The same things were measured in two ways. Each way mixes the same 9 hidden numbers, adds some noise and spreads widely along 6 directions of its own, which tell nothing about the thing.
Some things both ways: the first way, then the second way.
[ 18  -8   4  -3  -5  -8  -3  11   8  28 -21   3   6   0  -2   3  13]
[ -4 -17  12 -10  10   3  24  12   9  -4  -2 -11  -1   3  29   6 -20   2
 -50   9   4  -9 -23   6 -22  16   0]

[ 11  -7  -5 -21   1  -1  28   4   6 -14   9  10 -17   0   9  -2 -15]
[ -7   7  17 -13   0   8  12 -15   7  -7  -7  -5  13  -3  10   6  -1  -5
 -12  -1  16  -4   8  16 -27 -10   3]

[ 23  -8 -23  19   8  25 -13  28  -4 -13   2   2 -22 -16  32  12  21]
[-21  -3   2 -15  14   6  15   0  10  15 -16   4  -6   2  21  14 -15 -17
 -12 -19   5 -11 -12  20  -6   3  19]

[ 20 -14  11   9 -21  23 -17   1   7  10   5   0  21  21 -16  22  30]
[  8  -4  -2  -9  -5  -7   7   0 -22  -3  -6  25 -13   5   6   9 -16  27
  -1 -13  -2  -3   5   1  -5   7  -7]

[ 10 -12  -5 -20  -5  20   2   9  -7  -6   6  16  -3  -7 -23   8  -2]
[ -1  23   4   9  -9  -6 -11  -4 -23 -14  -3  12   4   8 -10  10  -3  35
   1 -32   4   6  19  -5   1  29  -2]

[ 35  -2  21 -35   7  -5  -9 -11  21  10 -19  -1   4  -7  -2  32  18]
[ -2   6  13  -8 -13   0  15 -10   9  -7   3 -16  14   4  -3   5  14   1
 -28 -13  19   5  12  -8  -2   0   3]

[ -9   3  14  19   3 -10   3 -31  -4  11  13  -4   2  39   8  11  12]
[ 14  -1  -1 -34  -7  -5  13  -8 -19 -10  -7  12  -5   6   7  -4  12  13
   1 -13  -3  13   9   9  -8 -26 -15]

[  0 -13   2  11 -17   8   4 -19  -4 -18  12  19  -3  -6   6   3   0]
[ 11  -7  -7  -8   4  -6  21 -14 -13  -2 -13  12  -6 -16  12  -9  -9  -9
  13  -5  -3  -4   4  13 -14  -8   4]

[  4   1  -6  -1   1   2  -5  -9 -27  -5 -10   8   1  -4  -1  -1 -14]
[  0   9  -1   6  -2  15  -4  -5 -27 -18  14   5   1   6   0  -1 -15   5
 -10 -13  -9  -4  -5   3  -2  17  -3]

[  2  -4   5  14 -13 -13  16  -9  -5   4  -8   7   1   0  14   5 -19]
[  9   0   0   0   2   4   2  -3 -23   0  16   6 -11   4   3  -7 -13   7
  -7  -1  -8 -13  -5   0  -9   0  -6]

[ 14  -5  -3  -8   7  12  -2 -10 -16 -12  16   3  -9  28   9   9 -15]
[  9  14  -4   9   4   9  -2 -15 -16 -14 -11   8   1  -8   6   3 -12  13
   9 -15  -7   9  11   5  -7  22  -8]

[  6  12  -8 -10  10   5 -11  -2 -17   4  -8   2   6  -9   0  11   9]
[ 18  18 -17 -14   7  12  -1  -7  -5  -3 -13   5   1   3   2  -5  -4   1
  15  -8 -11  18   3  -2  11   3  -2]

[-14  21   8  14   6   9 -41 -12   4  30  -3 -12  26  14 -22   0  45]
[ 11 -12  -4 -16   7   0   2   2 -13  12   5  18 -12  11  22  11 -25  -1
 -12 -15 -16  -9 -10   6   9   0  -8]

[ 13  -3 -11   9  13  -7 -18 -12  -5  -3  -6  -8 -10   8  17  16  35]
[ -1   2  -6  -1 -13   6   4  -4   0   9   3   4   0   5   7  20 -15 -14
 -21 -12  -6 -13  -5 -11  16  15  -1]

[ -6   2   3  10   1   8  -4  -2  -3  -6   1   1  -2  -4  -1 -16 -11]
[ -7  10   1 -10  -3   4  18 -12  11 -13 -22  -5   5  -7   6   6  18  -8
  -3   5  10   1  -4  19 -15   3   0]

[-13  -6  10  -7  -3 -15   5 -17  15 -17  14  -3  -2   6   1 -11  -3]
[ 11   6   8  18 -15  -7  -6 -15  -2   2   6   4   7  -5   2  12  -5  -4
  -1  -1   3 -27   6  -4  -4  22  -7]

[ 15 -12 -18  -6 -21   1  18  15  13  20   4   0  12  35 -13 -18   4]
[ -4  -9  13  -5  -9  -9   4  -2 -22   7  17  16  -4  10   5  16 -20   9
 -24 -16   3 -22   2   3  -7  -3  -3]

[ 22  -7 -32  -9   3  -9  20  10  -7  15   8  -3   2  36  26  -7  10]
[  9  16  -4 -16  -5   7  -2   1 -17  -7   8   0   0  12  -3  -9   1   5
  -5  -5  -7   1  -3  -4  -2  -4  -5]

[  3  -3   6  11   1  22 -31  37  -9  21   3 -21  26  36 -15 -29   0]
[ 15  22  -5  -3 -11  -5  -6  -8   9 -10 -25   7  15   1   5  21   7  10
   3   1  -3   8   6   0   7  27 -16]

[ 10  13  25 -32   7   5   6  20  19  15 -10 -13  15  -9 -17  11 -15]
[  8  19   2  -4   1  -3   1 -17  31  13 -22  -9  14  -5   6  19  13 -10
  -2  10   6   2   6   5   0   1 -11]

[-11  -6   9  26 -17   7  -8  18  -2  11 -16  -3  12 -12 -20 -12  -1]
[ 18  -9  -1  -9  -6   2  -3  -9  -6  15   7  22 -10  10  13  22 -18   1
  -5  -7  -9 -17   0  -2  13  -2 -17]

[  7  -1  13   4   2   1 -24 -26  -7  -2 -18   8  -5  -4 -10   1   5]
[ 15  14 -16  11  -7   8  12 -15   1 -10 -21  -9   3 -20   6  -1  -3  -2
  -1  -1  -8  14   7 -14  -1  26  -9]

[-29   6 -12 -18  18 -23  13 -25  -4 -21   5  11 -27 -23  -4 -16  -9]
[-12   5  14 -10 -10  -4  12 -10   7 -11  -4  -6  15   4   4  10  16  -7
 -15 -21  18  -4   5  14  -3   4  11]

[ -3  -4 -19 -18  17  12  -8 -13   1 -24  29   4 -16   1   1   3  35]
[  1   4   9  -1  -5   9  -2  -9  -1  -8  -3  11   6   5  12  17 -13   7
  -4 -16   6  -8   5   7  -4  23   0]

[  7 -16  18  20 -13  12  -6  11  -2 -11 -10  11  -6 -21   5  -8 -31]
[ -5  -1   4  21  -2 -10   6 -14  -5   9   1  -2  -2 -12  11   9  -4 -16
 -10 -14  -3 -24  -1   7  -3  19   0]

Other things, the second way, with their names:
<38>: [ -3  10  19 -17  -6  10  -7 -11  -3  -3  11   5  11  20   1  16   1  11
 -11 -27  14  -1  16   7   0  -8  -2]
<761>: [  5  10  -8 -10   0   5  15  -5   3  -9 -21   1  -2  -7   7  -1   3   0
   3   6   1   4  -5   6 -10  10   0]
<312>: [ 11 -10  12  -7   4   3  17  -9  -9 -13   1  11   7  -3   6   6 -22  24
 -16   8  14   4   9   6 -21  -4  -5]
<280>: [ -6  34   4  10  -4  15  -6 -14   7  -6 -11 -15  14  -3  -6  12   3   3
  -8  -3   6   5  10  -4 -10  19  -6]
<422>: [  3  17   1  -4  -9 -17 -11  -2 -13   3   2  15  15  13  -8  18  -5   8
  -6 -19  -1  -4   8   1  16   7  -1]
<720>: [  0  12   8 -17   4   5   2 -11  12  -3 -15   3   7   7   6   5  12   3
  14 -22  14   3   9  16  -1   5  12]
<154>: [  8   4  13   9  -4   4 -14 -13  -4  18  25   1   8  11   3  21 -19  -4
 -22 -13  -2 -18  10  -9   8   2 -12]
<156>: [ -3   2   4 -27 -10  12  29 -16  25 -11 -25   2  18  -3   3  18   5  -6
 -12   9  27  12   6  11  -7 -13   7]
<727>: [  5  14  -5 -15   0  20   5 -11  -7  -7 -19   2 -11  -4  16  -3  -3   6
  11 -10  -6   6   6   3 -20   4  -9]
<474>: [ 18   8 -17  -5  -7   7   6  -7 -17 -10 -17  24  -6  -5  -1   1 -19  16
  20  -3  -4   5   7  -6   0  15   0]
<618>: [ 24  -8   1  -9  20   5   9 -20  14  20 -11   0  -6 -10  26   2 -13  -8
   5  -3  -5   3   9   7  -7 -10 -10]
<255>: [ 13  18  -7   5 -11  -6   1 -13 -11 -12  -4   5   6  -2 -13   1  14   9
   9  -5  -1   6   9  -2  10  11  -7]
<545>: [-13   8  11 -12   7  -4  15   5   3 -16 -17  -2   4   8   5  11   9  28
 -24  -6  16  14  -2  17 -14  11  -1]
<526>: [  0  17  -1   8  -7 -10   6  -2 -19  -5  -6   6   9  -7 -10   2 -18  14
 -10   2   3  -3   7  -6 -16  11   2]
<105>: [  2   6   8  -5   3   4  -5 -13  -2   8   2  14   0   8   2  14  -5   3
  10 -14   8 -12   8  12   1  -1   3]
<323>: [-11  -7  10  -2   4 -13  12   8 -14  -3  -3   2 -20   2  19  -6   4  10
 -11 -19   0 -23 -13  14 -23  21   6]
<389>: [ -6  20  11  -3 -13  20 -25  -2 -21   6  19  12   0  24  -2  20 -27  17
 -11 -30  -1 -15  12 -12   0  13  -5]
<8>: [  4  22  -3   5 -12 -15  -7  -1 -24  -2  -9   8   5  -4   1   2 -12  11
   1 -21  -9  -6  12  -9 -10  22  -3]
<585>: [ -5   9  -2  -2   5  -2  14  -8  12  12 -12 -13   0 -10   8   0   5 -23
  -9   8   1 -12  -8   8 -13  -2   4]
<246>: [  1  12  -6 -13 -13  15   9 -21 -16 -19  -3   7   4  -1  -3   6  10  -7
   0  -8  -4  10   6   9   1 -12 -14]
<739>: [-16   3  12  -3  -8  -6  16  -3   2  -6 -13  -2   7  -5  12  14  -4  -1
 -26  -9  11 -11  -2   9 -20  14   4]
<757>: [ 13   8  13  10  -1   7 -20  -1 -18   1  13  16   1  13   7  19 -36  35
 -14 -13  -3 -10  10 -10  -6  27 -16]
<318>: [ -9  19  -1 -10  -1  12  -7  -2  -3   2  -7  10   1  11   2  13  -9   0
   5 -20   1  -6  -1   7   3  12   9]
<151>: [ -1   9  -7  -7  -8   2   2   2 -10   0  -1   3  -6   3   7   0  -1 -14
  -5   1 -12 -20 -16   4  -5  10  -3]
<116>: [  5   2  -6 -19  10   5  12   2  15  -1 -30   3  -7   2  25  14  -2  10
 -12   6  -6  10 -13  11  -7  14 -14]
<453>: [  5  10  -9  -4  -8  -9   5 -23   1  16  -4   4   8  -5  -4  18   9 -24
  -2 -12  -6   1  11   2  21 -18  -8]
<179>: [  7  15 -12 -30   2  -9   4  -4 -18  15 -12   5  -6   1   7 -10  -1 -10
  10 -16 -15   4   6   3  -8 -28  -1]
<645>: [  7  -7   2 -19 -16  18  15 -10   0 -13  -9  20  -6   3  12  18  -8   9
  -4   9   8  -8  -3   6 -11   1 -12]
<125>: [ 20 -22   6 -20  27   7  25  -7  31   8 -26   5 -11  -5  36   9  -9   8
  -5  22   7   3 -10  21 -18  -3  -9]
<164>: [ -5  -1   4 -13   4  12  -4   2 -22  -2  11  16 -13  16  12   7 -14   5
  -6 -15  -8 -16 -12  16  -7   2  -4]
<459>: [ 21   2   4 -19   5  10   4   0 -11  -8   6  -1   0   6  11 -12 -14  13
 -10   7  -4   2  -2  -2 -19  -5 -10]
<677>: [ 16  17 -17  -3   3  -1   1 -14   5  12 -14  -2  -6  -3  -4  -1  16  -5
  18 -12  -9  12   8  -5  19  -1  -5]
<214>: [ 22  12  -5 -16  -8  -2   0  -8  -2  -2 -11   6  -2   5   2  -1  11  13
  13  -7  -3   6  10  -6   3   1 -11]
<13>: [ 24  21  -9 -18 -12  -3  -4 -15 -10   6   2   0   7   5 -12  -4  11   1
   7  -9  -7  14  20 -15  11 -23 -14]
<359>: [ 10   1   2  -2  -6   7   6  -8  -9 -11   3  -2   0   0  11   0  -4   2
 -13  -3  -5  -4  -2  -1  -7  11 -12]
<309>: [  3  -5  -4  -4  18  12  12  -2  -6  -2 -10  12 -15  -4  17  -1 -20   3
   5   6  -3  -9 -14  18 -17   8   3]
<418>: [ -4  15  -8  23  -1  -8   0 -18 -16  -1 -11  -1   5 -18   7   3  -6 -15
   5 -31 -13  -3  10   3   3  27   3]
<481>: [ 20  13  -2  -7  -2   9  -3  -4  -9  -8   6   1  -3   6  -3  -8   1  13
   3  15  -4  -3  -2  -4  -9   1 -15]
<756>: [  6   8 -10   3 -12 -10  10  -3 -11  -6  -8   7  -1  -4  -1   3   2   3
  -6  -1  -5  -4  -2  -4   3  14  -6]
<274>: [ -5  15 -12 -14  -7  -1   2  -1 -22   2 -14  20  -1  -1   3   4 -19  -8
  10 -16  -9  -8   0   6  -6   2   9]
<236>: [  9   2   6 -12  11  -5   7 -15   9   6 -14  -2   2  -2  16   5   7   2
   0 -16   3   8  11  14  -5  -5  -6]
<617>: [ 10  11  -1  -9  12  -5   9  -2  10  -2 -28   6   5  -5   9   1  -7  14
   9   5   8   7   3  10 -13  13   7]
<44>: [ 10   5   3  -9 -11  11   6 -17 -24 -23   8  14   0   4  -8   1   3  20
   3  -8   5   8  14   4  -6  -9 -12]
<758>: [ 34  -6   1  -7   2   3  -5  -9 -11   2   6  13  -8   8  14   3 -15  27
   2 -17  -9   7  15 -12   8   8 -20]
<473>: [ -4  -5  -8 -16  -5  -7  25 -13 -19 -14  -9   9  -8  -7   3  -6  16  -8
   2 -16  -1   4   0  18  -3 -15   2]
<499>: [ 11   7   0 -14 -13   3   2 -11 -28 -15   9  14   4   5  -4  -5  -4   5
   6 -13  -1  -2  10   3  -6 -10  -4]
<581>: [  8  11  -5  11  12  -8   5  -8   6   8 -10  -4   3 -10   1   0  -3  -4
   2   8  -1  -5  -3   5  -4  12   2]
<169>: [ -6  16   4 -24   2 -13   4  -2  -3   4 -15  -7   6   5  12   2  12  -3
 -13 -20  -3   6   3  12 -12 -11  -4]
<262>: [ 14  21   6 -10   4   4   1 -13  12  -8 -18  -9  11  -4   4  -9  14   6
  17  -3  11   7  14   6 -17   5   3]
<355>: [ -2   7   5   3  -8  24   2 -21   6   3   6   3  12   1   0  27 -21 -10
 -18  -3   8  -4   9  -3   5   2  -3]
<386>: [  7   4   2  -6  -3  13   6  -3   0  -7  -7  12   8   1   9  17 -27   7
 -14  14   3  -6  -6   2 -12  13  -6]
<523>: [ -1  -1  24 -24   4   2   7   7  -4 -20  10   2   0  24   2  -3  15  31
 -16  -2  21  -2  -6  19 -18  -4   0]
<486>: [  1  -5  11   2   0  -2   1   7  -9   2  14   3 -10  12   7  -2 -10  12
 -12 -16   5 -22  -7  -3  -4  22  10]
<200>: [ 24  -2   2  -1   4  13  -5  -9   5   3  -3  15   1   8  15  27 -26  21
 -12   4  -4   5   3  -4   9  16 -24]
<648>: [  3   1  -9  -1  -7   8  24 -16   6  -4 -16  -9   0 -16   9   4   3 -15
 -15   1   0   5   0  -3  -4   3  -5]
<303>: [ 19   3  -2 -10 -21 -18   8  -4  -5  -9  -6  16   7   6  -8   9   9  17
  -2   3   8  -3   7  -7   8   7  -7]
<3>: [  8  13   6   6 -21   0 -10 -14 -18   4  18  10  11   6 -11  11 -16   0
  -4 -14   4 -18  17 -13   4   2  -2]
<634>: [  3  25 -11  -7 -24 -11  -1  -9  -5  10 -18  14   6   0 -13  21  -2   7
   2  -8   1   0  16 -15   8   1  -6]
<46>: [-16  15   1  -3  -3   7  13  -9 -10 -10  -6   7   8  -2 -13   9  -7   2
  -6  -3  15   1   3  11  -9  -4  13]
<292>: [-10   9  -4 -17   0 -12   8  -8 -15  17 -20   4  -9  -8  20   1  -6 -18
   2 -30 -13  -9   6  11 -18 -10   2]
<711>: [ -6  -8  11  -5  11  11  34 -11  28  -9 -20 -13  12 -14  16   7  -7  -7
 -24  16  24   4  -5  16 -24   6  12]
<680>: [ -4  15   1 -15 -17   6   0  -4  -5   1   1   5  -5  14  -8  10  11   6
  -5 -13   7  -7   3  -6   5  -1  -2]
<117>: [ 11   5  -2 -11 -11 -19  10 -12  15   3 -29  11  17  -7  12  25   2  -2
  -7   1   4   4   9   5   2   6 -12]
<43>: [ 14   7  -1  -6   8 -14   7 -11   9   6 -22   0   1  -8  12  -1  10   1
  11  -7   0   3   7   9  -5   6  -2]
<21>: [ 24  -6  14   0  -9  -3   5 -12  -4 -12  17   3   5   6  -3  -3   8  17
  -4   1  13  -8  10  -4  -1   3  -7]
<511>: [ -6   8   1  -9   6   2  16 -10  13   5 -11  -9  11  -6   4  -1  -1 -23
  -3  -2  11  -6  -2  11  -8  -4  19]
<60>: [  0   6  -3 -21  11   1   6   6 -22  -3  -4   6 -11   8  11 -10  -8  12
  -4 -20  -9   7  -4  10 -11  -5   1]

Some of these things the first way, each followed by its name:
[  4  -8 -19 -19  -6  20   6  19   9  15  15  12   6  12 -26 -13  21] | <757>
[ -4  -2  -4 -13  -8   8   5  18   3   0   3   8   7 -16 -12  -5  -4] | <617>
[ 17   3   0 -13  11  15   3  13  -2  -1  -7   5 -13 -10   3  -1 -13] | <280>
[  1  -5  12   8   3 -15   0  -6   2  -1   2 -11  -2  18  16  10  -1] | <214>
[ 18 -21  23  25 -15   8 -27  18   8  -9 -22   6   1 -45  18  20  13] | <486>
[ -6  11 -10  20  13   0  -6  -3  -6  10   0  -2  -9   3  20  -6  -5] | <677>
[ -2 -10   0   3 -13   1  25  31   7   8  -4   8  -4 -18  -5  -6 -28] | <125>
[ 11   1 -16   4  -8   7  10  -3 -18 -10  -3   9  -4   1   9   6 -16] | <46>
[  3 -16  -3 -20  -9  -5  21  -5   0 -11   9  13  -8   6 -12   2   0] | <8>
[  0   1   7  -2  -6   5  -5  -4 -11   5   0   0  18   7  -8  -4 -15] | <255>
[  1   9  32   3   2 -10 -17 -41   0  -3 -29   6  -4 -24 -15  22   0] | <648>
[ -2   9   5  -4   4   0  -9  11  -5  26  -7 -14  14  29 -21  -1  -7] | <200>
[  7  -8   1   1   3   1  16 -12  10 -14  10   8 -26   8   9  10  10] | <292>
[ -7   6   7   4  -2 -14   1  -8   8  -4 -22  -5  -4 -24 -13   2   4] | <680>
[ 24 -13   6 -28 -10 -13  19  -8   4 -18  -1   2  -2   2   8  27  -1] | <3>
[-17   3 -11  -1   3 -21  16 -20  -5 -11   1   1  -6  -6   2  -9   6] | <151>
[  6  -1   9  -8   7  23   2   5  -4  10   5  15  -2 -22  -9  32   9] | <545>
[-6  1  1  1  3 -7  9  9  6 12 12 -6  8 11 15  0 -3] | <523>
[-22  -2  -5  19  -5  -7   4 -11 -13 -12  -8  13 -13 -26  -2 -16 -10] | <761>
[ 14 -12   4 -12 -19   0  20 -10  -3  -1   1  18   4  -1  -2  22  -1] | <526>
[ 20  -3 -17 -16  -1  -3   3   3  -1  -3  -5  -7   0  16   0  -1   5] | <156>
[-28   9 -18 -27  -5 -29  14 -23  21  17  13   0  16  24 -25 -49   0] | <21>
[  6  -7 -13 -33   2   3  40   5  13  -4  13  26 -21 -24  -1   9  -9] | <618>
[  5   2 -12  -2   4   7  -9  -8   6  -1   2  12  -9 -10   9  -6  11] | <711>
[  9  -7   3  -3 -14   9   8 -18 -12  -6  -3  15   7  -7 -15   6 -13] | <473>
[ -1  11  34  21  11   9 -18 -19 -11   3  -7  -2   4 -10  13  35  -2] | <453>
[  6  -8  -4 -17 -16   8  17 -13   4   8  15  24   8   6 -14  11  10] | <312>
[  1 -13  16  14 -10  20 -16  27  -2  15   2  -4  17  13 -17 -12   2] | <117>
[ -5  11 -11 -10  -1 -10  14  -3   4  30  -7   3  11  16 -11 -23   1] | <13>
[12  4 -6  5  0  3  2  2 -7 15 -4  1  2 16  7  8  4] | <60>
[-14   6  11  24  -7 -17  -4 -12  -1   7 -15 -13   2  20  -9  -3  -3] | <634>
[ -5   8  10  -7  20  -9  16  -7   1  11   7   0 -14   9  12  14  -1] | <169>
[ 20 -14  11   5 -18  18 -13   1  -9  -5   2   5  19   9   2   6  10] | <499>
